The rows come from 5 hidden closed curves, with some noise, and rows from the same curve form a group. Each curve winds through 8 dimensions. The rows are also pushed far along 3 directions, which tell nothing about the answers.
(in the rows, 128 means zero)
Some rows, each with its group after it:
[148  94 153 130  52  98 162 123 114 123 174 121 109 142 136 123 154 152
 172 115]  X
[105 130  86 131  92 134 159 119 137 115 131 159 101 156 152 140 120  87
 102 130]  W
[ 76 142 152 107 210 151  74 128 187 151 100 119 158  94 103 158  97 134
 101  99]  X
[133 101 171 120 111 100 138 140 140  79 176  93 125 117  86 127 160 185
 194 106]  W
[ 88 108  91  92  90 175 157 132 166 122 142  93  77 191 196 163 192 139
 126 147]  X
[103 124  85 119  81 152 145 133 134 165 122 177 101 168 194 140 116  91
  77 135]  Z
[ 93 114  95 131 108 177 106 122 149 155 101 114 104 129 166 177 116 117
  85 136]  W
[121  93 134 103 112 116 104 138 126 116 154 127 123  98 126 124 132 127
 152 121]  Z
[124 154  67  99 135 152 166  87 148 202  98 153 141 170 189 105 141  39
 119 162]  W
[ 86 153 139 112 191 179 102 143 186 168  94  97 140 141 139 176 119 152
  97 120]  Z
[136 110 128 118  87 121 176 107 114 170 127 160 116 167 173  94 134 115
 115 125]  L
[115 102 103 120  92 153 129 124 176 138 138  94 120 155 143 168 154 127
 137 143]  L
[126 166 103 137 111 127 171  95  90 168 115 161 111 120 166 126  90  57
 122 120]  Z
[121 135 119 120 137 169 125 158 175 148 116 102 117 170 158 180 108 123
 107 145]  H
[117 166  76 135 144 128 116  99 153 153 113 157 165 136 115 133 130  62
 103 144]  L
[142 124 101 122 109 123 125 136 151 175 126 171 160 133 132 114 100  80
 130 141]  L
[117 157 119 134 161 152 111 106 194 177 104 121 177 143 122 145 138 112
 123 148]  H
[166 136 138 156  33  74 167 118  50 117 186 152 100 124 134 125 138 121
 164 112]  X
[ 99 127 102 140 135 147 134  99 135 156  90 136 135 100 114 129 102 110
 109 111]  H
[120 108 124 105  90 114 170 115 114 108 152 157  89 171 177 100 157 114
 119 130]  L
[138  81 179 116  98  85 115 153 113  93 169 160 124  95 120  92 112 152
 156 109]  W
[139 173 116 125 165 109 140 113 137 180 118 143 190 114  77 107 126 102
 164 113]  W
[102 128 161 136 163 163  62 152 180 151 106 120 148 114 135 162 111 172
  93 133]  L
[144 161 128 146 137 121 128  90  89 138 117 138 123 114 153 123 118  87
 112 144]  Z
[130 120 165 120 163 104 118 132 126 138 119 155 157 110 100  84 111 148
 120 105]  L
[151 147 114 126 140  85 134 118  79 132 128 184 155 109 108  66 126  93
 127 123]  X
[150  95 185 149 101 106  91 152  93  79 161  96 107  92 102 145 128 194
 144 114]  X
[127 124 157 142  98  97 124 150 103 110 153 170 125 130 114 115 127 168
 112 100]  Z
[143 122 110 118 121 139 124 125 149 134 127 138 128 172 167 125 144  97
 103 169]  H
[ 88  96 151  99  91 159 135 138 171 143 145 117  84 175 198 165 145 155
 106 120]  X
[137 147 120 145 111 117 183 106 128 164 118 137 142 150 113 117 126 121
 141 111]  H
[103 169 159 129 201 145 102 139 158 158 101 116 162 113  97 149 107 158
 116 102]  Z
[140 136 142 149 144 121 105 133 126  90 137  96 135 102  90 149 125 143
 149 132]  W
[145 161 125 148 168 107  99 103 136 162 101 185 191 108 109  88 100  78
 105 146]  H
[127 109 141 138 161 148  66 158 146  97 113 100 128  84 107 164  82 137
 116 137]  H
[134 148 163 154  61  70 187 101  45  82 179 167  77 120 142 110 125 124
 145  90]  H
[120 119 130 123  91 115 116 119  96 142 145 159 113 111 159 125 125 115
 114 117]  X
[152  85 167 131  88 107 141 146 132 124 154 116 131 132 108 117 139 182
 163 113]  W
[127 148 116 104 140 117 170 134 107 131 132 156 115 151 145 104 120  97
 126 117]  W
[129  70 200 122 135 131 101 153 142 100 132  99 113 126 130 119 133 217
 119 119]  L
[ 98 107  88 106 146 177 109 119 206 175  97  86 150 131 127 163 133 109
 135 142]  L
[ 97 119 136 129 115 179 126 135 183 141 121  79  98 156 165 196 127 150
 118 132]  H
[121 145 152 151 142 153 106 107 136 141 110 101 123 139 152 158 142 156
  95 140]  Z
[141 113  87 111 120 160 171 115 140 193  88 131 129 153 174 104 110  79
 133 155]  L
[123 114 161 132 173 125 111 127 145  59 132  74 124  93  85 137 130 160
 161 126]  H
[139 172 121 146 162 123 114  97  95 140 107 145 138 102 137 121 103  78
 106 142]  Z
[132 153 126 124 196 151 105 137 183 172  84 148 180 155 127 114 108 111
  92 154]  W
[159 113 138 140  84  73 146 107 107  94 168 164 139 116 116  81 139 100
 167 137]  W
[138 180 130 148 158 120 124 125 128 160 107 176 159 143 130 124  92  92
  86 132]  X
[121  94 124 109 189 177 102 141 174 146  75  96 139 118 141 118 102 134
 119 155]  L
[ 87 104 113 117 103 155 145 128 138  83 133 119  67 165 173 154 148 138
  91 129]  W
[119 113 131 125  99 119 121 142 110 122 138 169 108 120 152 122 104 121
 106 117]  Z
[119 155  89 103 159 128 136  94 120 149 116 141 137 124 143 110 138  61
 129 138]  Z
[ 93 110  85 122 122 174 135 118 156 138 101  93 104 134 139 169 126 120
 110 128]  H
[130 108  92 145 105 181 116 100 163 150 100  75 118 143 164 167 149 115
 119 179]  L
[ 94 129 105  97 159 153 110 135 125 167 106 114 129 114 122 145 131 134
 106 101]  X
[108  88 175 120 129 133  87 154 152  33 169  78  87  97 131 168 132 172
 156 132]  X
[127 155  96 122 152 152 171 107 143 199  83 132 149 162 138 119 117  96
 114 127]  L
[129 112  86 120 144 183 115 138 181 166  86  93 141 168 148 146 145 131
 104 171]  X
[154 127  92 122  89  97 168 140  75 104 147 170 103 147 138 100 120  84
 125 129]  Z
[118  95 164 111 127 111 126 159 119 116 146 112 127  96  84 120 124 190
 161  79]  W
[143 135 149 103  91  78 173 141  97  91 189 162 102 171 148 102 158 123
 150 117]  H
[ 98 121 120 115  91 162 124 143 132 144 139 113  88 165 180 169 166 167
 100 126]  X
[127 146 102 144  68 121 132 100 126 175 145 150 137 142 148 150 149  99
 125 131]  H
[127 137 122 145 149  99 125 109 122 124 119 143 173  79  54  94 125 128
 158 106]  Z

New rows, each followed by its group:
[117 133 114 146  96 114 143 106 104 158 118 162 138 124 110 112 137 137
 107  99]  W
[125 123 128 130 174 138  70 123 122 150  90 143 155  80 121 111 100 118
  94 136]  W
[132 157  99 142  95  92 152 101 102 203 121 209 175 123 104  89 117  90
 117  97]  H
[130 126 120 146 135 169 104 110 149 196  81 120 150 113 161 131 107 118
 115 159]  L
[ 90  95 161  91 120 155 128 122 141 116 141  99  70 147 203 144 153 154
 117 127]  Z
[115 143 113 133 143 139 146  77 128 151 104 112 136 128 131 118 158 120
 125 131]  L
[130 107  92 114  82 128 145 118 139 182 122 186 134 137 175 104  97  59
 118 142]  W
[142 115 158 132 133 123 112 148 128  80 152  78 115 105  98 155 126 160
 167 127]  W
[151 123 164 138  57  71 153 138  80 122 185 165 118 109 117 114 118 138
 171  91]  W
[137 113 138 123 135 141 138 158 134  68 139  97  96 155 141 133 147 160
 137 151]  L
[157 153 126 132 133  91 131 102  60 164 120 177 150  93 127  74 112  87
 126 123]  W
[179 172  63 154 118 103 174  78  70 217  85 193 178 129 116  67 104  37
 116 140]  W
[139 132  99 143 108 112 129  93 141 146 124 174 157 129 138  98 126  69
 124 156]  W
[ 86  98 131  99 164 177  95 160 188 169  95  95 139 122 121 158 118 178
 110 108]  W
[150  98 154 130 138 144  81 144 156 144 119  96 148 103 129 138 107 142
 144 154]  W
[161 151 113 151  87  82 155  85 102 130 151 178 147 122 130  91 129  61
 155 146]  X
[126  93  82  94 121 183 152 141 169 209  81 131 120 178 194 125 101  91
  95 153]  W
[123 161  67 125 131 144 131 102 131 188  97 187 151 152 171 107 124  51
  83 159]  X
[120 151 146 153 183 149  76 129 159 107 108 100 156 114 100 145 147 171
 115 146]  L
[134 172 143 144 129 102 142 115 107 113 151 139 133 137 113 130 149 133
 137 117]  W
[158 113 133 136  38  61 191  77  58 136 174 163 111 129 127  87 149 100
 159  97]  L
[112  92 134 105  66 133 170 106 155 147 153 136  99 175 193 122 164 127
 138 134]  H
[162 160  78 161 113 118 137  83 106 152 115 139 158 110 114 118 126  58
 147 160]  L
[162 102 168 136 129  96 109 166 113  84 153 111 140 122  72 113 140 193
 146 118]  Z
[149 118 153 118 182 113 113 145 116 101 121 101 143  77  81 109  93 133
 161 119]  Z
[176 149  97 142  74 103 196 127  83 129 146 160 116 167 152  96 132  81
 158 149]  L
[131 144 163 153 149 125  73 123 130 148 119 133 162  98 109 133 126 158
 108 128]  W
[151 129 140 144 100  60 164 103  37  76 165 129 119  78  59  87 153 150
 181  83]  W
[169 180 158 155 184  91  85 126 104 190 100 192 208  87  88  86  72 101
 106 125]  Z
[125 118 146 146 140  95 123 124  85 101 121 161 133  78  81  91  95 143
 119  92]  H
[140 140 114 122  56  90 191 122  85 104 185 154 102 163 144 105 183 125
 171 121]  X
[161 109 138 110  52  98 188 102  52 142 167 138  77 152 199  91 162 110
 155 130]  W
[157 134 148 130 191 114 117 130 120 129 105 108 165  79  72 102  90 122
 160 123]  Z
[127 131 141 120 110  82 153 104 109 100 172 131 134  98  92 111 144 114
 190  99]  X
[124 124 107 141  56  93 177  93 114 102 168 148 115 139 117 115 164 110
 159 115]  W
[154 120 129 116 108  71 161 118  53  94 158 165 118 116 112  62 151 120
 150 110]  X
[127 144  83 112  93 124 159 106 143 223 115 215 157 157 185  91 104  36
 111 141]  W
[160 118 169 136 162  93 140 147  99  67 133 128 126 118  85  88 106 154
 139 119]  H
[114 111  55 116  86 159 169 102 133 178 104 119 113 144 152 139 130  80
 129 131]  W
[126  68 153 133  54 159 147 115 118 126 141  80  64 147 210 142 162 176
 141 151]  L
[128 123 146 120  70 106 171 118  52  98 172 113  60 135 163 133 166 153
 145 100]  W
[113 146  85 127 124 137 144  76 108 166 102 149 117 119 163 127 111  51
  99 130]  L
[135 127 149 141  89  72 154 142  99  61 180 165 115 116  91 114 116 132
 158  97]  W
[127 162 101 138 205 149  94 118 164 141  85 101 180 111  76 139 124 111
 121 145]  X
[ 96 147  92 101 132 129 152 117 159 175 121 176 152 141 136 113 124  80
 125 112]  W
[160 114 180 148 149  70 104 166 128  85 145 175 175  91  48  79  83 156
 146 109]  W
[107 115 125 114 117 108 122 112 113 110 142 167 120 107 140 101 133 106
 118 118]  H
[102 106 141 138 147 135 108 127 133  98 116  97 123  79  83 143 114 167
 134  98]  H
[123 128 147 100 170 131 136 150 133  92 135  93 114 151 116 130 154 165
 133 117]  Z
[146 152 128 157 154 128  72 138 128 169 103 139 176  85  89 143  82 117
 114 132]  X
[121  92 121  91 119 159 140 123 179 141 130 101 112 171 189 129 155 113
 144 164]  W
[108 141  65 138  93 160 134 105 129 190  99 153 121 134 167 154 104  68
  90 135]  W
[106 103 159 124 104 121 115 114  89  65 163  81  65 102 140 164 156 164
 131 104]  X
[119  75 130 120 100 141 109 121 113 110 127 121  89 115 171 124 132 136
 106 141]  W
[133  79 177 120 128 119  79 177 157  83 155 115 131 107 103 133 118 183
 143 128]  L
[133 161 128 150 108 104 190  99 106 158 123 160 138 148 111 104 124 123
 132  97]  H
[126 120 114 153 168 163  55 129 172 145  85 102 170  95  97 153 110 136
 100 157]  Z
[145 119 130 127 176 125  88 161 124  99 110 135 143  97  96 113  85 124
 111 137]  Z
[ 83  99  86  88 114 165 146 128 191 155 119 133 114 158 171 143 129  94
 123 133]  W
[130 172  67 136 101 150 176  92 144 230 100 158 161 163 161 120 135  63
 134 147]  L
[125 142  65 105 125 140 169 128 128 160 112 143 123 145 141 127 106  59
 131 128]  Z
[ 89 103  81  95  91 171 162  91 182 154 128  92  95 167 189 164 162  86
 138 145]  X
[ 91 114  65 105 139 177 129  96 162 148  90 122 114 146 175 134 140  76
  95 159]  W
[134  74 127 135  33 124 166 122 131 129 153 121  95 161 150 132 153 154
 142 124]  W
[116 125 129 130 121 115 133  94  90 108 132 128  98 104 140 125 125 106
 117 115]  L
[124  94 158 131 114 130 111 110 143 102 136 124 113 137 160 118 148 146
 113 149]  H
[111 157 113 140 181 149 110  91 148 143  92 114 155 120 117 127 147 124
 112 142]  L
[125 184 109 127 198 101 120 119 117 133 113 155 179  78  53 114  88  76
 140  99]  L
[119 164  92 147 131 128 117 108 100 172 103 163 148  97 118 134  97  84
 101 116]  W
[119 136 166 137 196 150  72 154 168 120  98 125 145 129 121 146  94 155
  77 137]  X
[127 117 151 133 180 154  26 182 180 125 110 110 163 112 102 170 103 169
  83 147]  H
[159 172 152 147 204  93 104 132 120 124 108 165 194 108  67  79 103 123
 120 130]  W
[108 143 141 124 176 121  90 125 172 131 129 121 178  80  71 136 115 123
 160 111]  X
[ 92  87 149  99 151 161 100 162 171 142 114  88 125 117 115 153 125 195
 125 100]  W
[134 160  91 123 141  98 154  85  87 140 121 172 147 113 120  77 134  61
 134 128]  W
[119 157  53 126 120 170 156  90 143 185  93 146 132 151 191 121 137  46
 124 175]  L
[126 122 154 116  89  74 157 122  66  70 187 159  94 100 128  95 142 127
 170  94]  L
[ 98 146  85 106 151 151 143 114 149 142 111 118 122 138 134 150 122  81
 119 125]  L
[118  86 103 117 119 153 102 117 154 109 120 115 107 129 166 138 131  99
 106 165]  L
[113 139 164 142 158 145  99 147 165 125 123  96 141 107 100 174 102 162
 133 111]  H
[125 121 164 146 167 107  63 123 151  98 124 151 172  84  86 103 122 148
 116 136]  W
[134 120 131 130 153 104 113 143 116 128 122 126 163  68  48 110  98 142
 162  91]  W
[101  92 182 129 129 118 101 148 119  90 143 105 113 101  90 131 151 233
 122  80]  W
[110 103 122 127 106 132 143 126 112  89 139  94  90 115 111 149 136 152
 140 106]  H
[176 117 148 135  34  62 198 117  54 129 188 139 108 129 119  99 147 130
 198  97]  Z
